There are 9 hidden switches. A switch that is on adds its own fixed numbers to the row, and there is some noise. The rows also spread widely along 11 directions, which tell nothing about the answers.
(in the rows, 128 means zero)
Some rows, each with its switches (1 for on, 0 for off) after it:
[136 161 139 120 147 145 116 160 130 161 137 135 148 140 196  90 134 150
 120 135 118 157 137  74 146 127 123 105 126 147 204  95 121 113 111] -> 0 1 1 0 0 0 1 0 0
[ 88 107 145 119 156 143 149 149 123 144 120 113 160  99  99 139 150 135
 121 165 133 130 133 111 115 107 165 147 150 150 127 128  82  62 138] -> 0 1 0 0 0 1 1 0 1
[119 161 132  66 151 126 130 175 125 145 130 136 119 172 172 115 158  85
 113 119  57  95 120 104 108  99 131 116 128 150 118 134 115  87  94] -> 0 1 0 1 0 1 0 0 1
[127 124 123 112 141 131 113 187 142 110 126 119 147 158 119 148 147 130
 105 137 102 113 131 145 129 130 140 107 155 147  90 116 107 108 144] -> 0 0 0 0 1 0 1 0 1
[153 139 141 169 144  89 101 122 107 144 166 116 120 137 189  66 116 163
 106 109  99 162  99  76 145 145 129 112 109 138 151 100 115 137  68] -> 0 1 0 0 1 0 1 0 0
[131 109 120 145 140 107 128 156 105 137 173 153  92  88 143  97 135 162
 118 160 120 139 104 109  94  93 110 163 118 162 154 138 119 129 120] -> 0 0 1 1 0 0 0 0 0
[142 118 137 113 107 124  96 183 120 163 130 156 152 156 190 105 140  89
 103 113  99 107 144  73 108 114 143  62 131 135 150 143 147 117  81] -> 1 0 1 1 0 0 1 1 0
[128 124 128 144 150 100 107 154 114 131 149 126 135 150 147 114 151 104
 128 150 122 121 112 104 117 115 165 125 138 150 142 120 123  99 130] -> 0 0 1 1 0 1 0 0 1
[120 137 128  89 166 128 111 211 122 145 136 128 135 164 166 111 149  97
  93 142  79 114 140 104 122  88 132 129 129 160 118 121 107  72 122] -> 1 1 1 0 1 0 0 0 1
[113 149 159 114 152 139 132 130 147 169 132 109 129 124 154  99 146 168
  81 129  89 146 128 103 111 114 136 123 109 143 108 118  59  93  79] -> 0 1 0 1 0 1 1 1 1
[134 181 134  99 144 134  97 157 128 183 131 141 133 192 192  89 139 119
 125 154  98 118 134  82 120  94 146 126 118 163 187 124 126  74 112] -> 0 1 0 1 0 0 1 1 1
[105 139 157 175 137 145 116 164 125 126 200 143  97 130 128  83 114 209
 127 149 152 191 125 134 137  91  76 121 152 156 146 106  72 122 145] -> 0 0 0 1 0 1 1 0 1
[104 118 151 113 121 122 156 163 103 121 149 137 147 158 125 115 141 134
 130 117 124 133 116 122 130 113 119 110 159 146 119 123 106  97  77] -> 1 1 0 1 1 0 0 0 0
[113 143 142  77 123 112 168 142 123 124 144 125 121 159 129 120 157 142
 102 107  73 114  90 150 117 116 113 143 123 155  66 121  92 101  61] -> 1 1 0 0 1 0 0 0 0
[114 149 148 133 135 123  83 175 115 174 165 143 116 201 174  66 112 135
 122 134 114 140 144  95 120  72 120 120 124 144 156 134 117  65 101] -> 1 1 0 1 1 0 1 0 1
[137 118 126 142 126 109  83 156 130 151 154 129 126 137 175  97 128 116
  87 116  95 127 127 100 111 119 139  90 116 133 115 130 125 129 110] -> 1 0 1 0 0 0 1 0 1
[126 147 156 104 149 127 138 164 126 140 142 136 120 137 152  94 162 191
  97 142 101 147 121 126 122 105 107 136 117 166 127 101  81 101  81] -> 0 1 1 1 1 1 0 1 0
[107 133 152 135 136 118 162 111 122 140 148 117 144 137 134 108 141 147
 118 117 129 150 107 120 132 124 133 137 126 136 120 103  92  99  77] -> 1 0 0 1 0 0 0 0 0
[110 131 143 118 137 119 121 181 115 133 153 141 145 171 137 116 138 110
 122 148 115 117 127 116 130  92 151 131 156 160 137 122 111  71 122] -> 1 0 1 0 1 1 1 0 0
[129 180 146  94 143 101 151 117  94 180 133 138 168 150 177 101 174 116
 144 163 106 112  85  70 122 107 181 157 141 198 216 109 133  70  85] -> 1 1 0 1 0 1 0 1 1
[ 96 145 140 120 173 136 119 153 138 149 133 109 120 198 133 108 136 131
 119 142 117 139 148 129 120  97 138 151 113 132 106 112  83  48 124] -> 0 1 0 1 0 0 0 0 1
[132 125 128 128 129 136 101 158 131 160 115 128 150 143 139 133 141 107
 123 166 124 100 131 103 105 115 170 108 162 157 146 149 119  99 147] -> 0 1 0 1 0 0 1 1 1
[ 98 134 152 163 159 158 119 173 138 135 168 105 126 142 130  92 101 163
 101 136 138 173 149 119 149 105 103 109 153 133 116 113  54  95 147] -> 0 1 0 0 1 0 1 0 1
[144 142 135 165 132 112 113 131 124 142 148 119 128 125 146 106 118 140
 109 145 132 134 111 111 131 134 134 129 141 153 151 116 110 139 133] -> 0 0 0 0 1 0 0 1 0
[110 120 159 134 113 136 158 134 133 132 166 125 110  89 117  96 131 202
  89 121 127 156 105 147 117 118  83 122 136 147  94 129  72 149  86] -> 0 1 1 0 1 0 0 1 0

New rows. What belongs after each?
[135 153 137  96 154 133 120 156 150 143 112 122 142 165 165 125 165 143
 105 151  90 121 126 116 124 125 148 117 134 156 134 103  95  97 123] -> 0 1 1 1 0 1 1 0 0
[115 113 142  99 149 135 133 196 117 113 126 126 164 123 123 133 163 144
 115 143 124 132 138 125 136 127 137 103 163 155 126 105 106  96 127] -> 0 1 1 0 1 1 0 0 1
[116 144 149 113 160 145 123 145 154 159 100 105 157 180 135 128 141 158
  96 156 116 136 149 133 132 115 154 141 128 145 121 101  74  59 126] -> 1 1 0 1 1 0 1 0 0
[121 129 155 129 137 111 135 132 120 156 145 116 146 113 150  93 145 137
  95 118 112 133 114  97 114 127 156 112 123 142 131 125 102 107  64] -> 0 0 1 1 1 1 0 1 1
[ 89  89 152 163 136 139 128 146 118 162 147 111 152  92 105 106 109 138
 109 155 172 146 142 113 114  95 149 132 160 140 143 143  92  82 148] -> 1 1 1 0 1 0 0 0 1
[115 128 142 140 178 137 148  97 159 168 112  75 155  77 148 117 144 159
  67 129 119 158 129 100 118 143 166 136  95 125 127 102  70 101 102] -> 0 0 1 1 0 0 0 0 1
[ 90 180 160 121 139 138 129 160 114 160 188 135 126 205 170  69 127 139
 141 139 122 153 122 106 147  77 116 131 151 163 161 108  92  59 110] -> 1 1 1 0 0 1 1 0 1
[ 96 121 156  79 165 147 156 175 106 165 143 142 154  81 175  79 163 166
 105 119  97 167 142  53 115  96 126 125 100 144 178 106 100  64  35] -> 0 1 1 1 0 1 1 0 1
[122 191 142  80 119 140 134 165 114 148 155 151 143 184 201 100 138  78
 139 120  86 102 108  78 142 109 126  86 168 165 191 127 133 111 102] -> 0 1 1 0 0 1 1 0 0
[131  94 134 101 129 126 122 170 113 130 104 154 149 111 126 137 170 158
 134 163 139 126 143 118 106 122 144 116 138 155 168 116 140 103 120] -> 0 1 1 1 0 1 0 0 0
[114  89 165 189 144  99 105 141  83 163 165 120 152  96 142  70 131 151
 114 142 156 167 130  66 120 108 161 129 126 145 158 113 106  81  83] -> 1 1 1 0 1 1 0 1 1
[142 116 131 165 132 101  71 181 105 140 153 139 121 183 155  98 137 114
 124 152 124 127 132 108 116 107 138 111 141 152 125 126 128 100 133] -> 1 1 0 1 0 0 0 1 1
[103 157 146 106 167 123 174 187  95  96 176 143 148 163 124 111 164 172
 154 152 134 165 104 125 166 106 118 166 157 186 165  71  98  73 111] -> 0 0 1 0 1 1 0 0 0
[ 83 156 163 136 151 160 166 147 111 183 146 122 206 141 137 108 123 105
 151 165 176 139 139  59 147  94 186 129 190 164 231 129 104  40 125] -> 0 0 1 1 1 0 1 1 1
[131 145 118 115 137 118 136 144 114 128 156 130 112 125 125 122 150 160
 138 173 120 129  88 142 120 110 120 163 151 184 145 117 108 119 152] -> 0 1 0 0 0 0 0 0 1
[155  84 104 184 152 105  56 195 124 120 149 131 115 136 124 134 139 131
 120 194 133 119 133 128 103 110 159 130 153 164 127 131 126 116 203] -> 0 0 1 1 0 0 1 0 1
[129 104 140 160 163 133  68 183 117 172 141 131 140 120 197  72 112 138
  96 126 127 176 177  46 129 105 127  92 102 117 179 104 123  92 108] -> 1 1 0 0 0 0 1 0 1
[104 169 176 159 131 135 128 108 145 184 179 108 130 157 162  59 111 189
  82 113 130 171 117 113 132 100 119 122 124 141 128 113  55  96  75] -> 1 0 1 1 1 0 1 1 1
[117  89 159 173 118 112  82 156 106 159 150 133 134 152 162  72 111 122
 105  97 143 153 159  82 110 118 125  65 112 102 115 130 123 106  67] -> 1 1 0 1 0 0 0 1 1
[120 123 147 135 150  99 102 158  99 144 160 121 135 156 156  84 144 140
 123 127 109 140 122  88 125 110 156 124 119 145 137 112 122  75  74] -> 0 1 1 0 1 1 1 0 1
[134 164 133  98 133  88 137 112 117 127 141 123 112 176 168 107 158 118
 119 109  69 111  83 120 122 138 139 135 103 147 103 108 119 114  61] -> 0 1 0 0 0 1 0 0 0
[143 161 128 109 167 138 118 187 153 132 133 115 129 160 174 119 158 131
  72 125  64 136 131 112 132 130 125  95 125 152  94 101  74 122 114] -> 0 0 0 1 0 0 1 1 1
[125 118 137  88 105 111 118 172 109 122 140 163 132 161 138 124 164 148
 135 131  96 117 119 134 115 110 122 115 135 157 117 118 136 107  87] -> 1 1 0 0 0 1 1 0 0
[105 162 142  88 131 120 175 173 103 112 187 130 135 191 177  98 149  87
 120  84  60 123  88 102 143 112 113  97 155 153  89 114  94 100  42] -> 1 1 1 0 0 0 1 0 0
[118  86 142 134 140 106 120 155 119 122 151 128 113 110 102 120 166 202
 103 158 101 146 105 154  95 102 127 154 118 162  67 118  77 102 104] -> 1 1 0 1 0 1 1 0 1
[110 124 145 136 153 128 138 139 116 145 142 125 144 106 139 108 141 135
 116 133 130 152 130  92 121 119 145 125 131 138 155 113 105 100 110] -> 0 0 0 1 0 1 0 0 1
[102 118 148 136 145 162 112 176 151 156 131 124 147 114 118 132 131 134
  84 168 131 132 160 127 113  91 141 119 154 147 112 129  69  89 171] -> 1 0 0 0 0 1 1 1 1
[ 97 125 150 127 152 145 151 165 127 149 137 116 154 124 133 113 124 111
 103 130 134 133 152  97 126 107 143 123 138 129 133 127  92  79 106] -> 0 0 1 0 1 0 0 1 0
[132 100 142 177 137 114 113 119 124 149 130 103 154 111 142 115 133 132
 103 142 140 138 125  89 121 146 171 106 131 130 122 122 104 114 110] -> 0 1 1 0 0 0 1 1 0
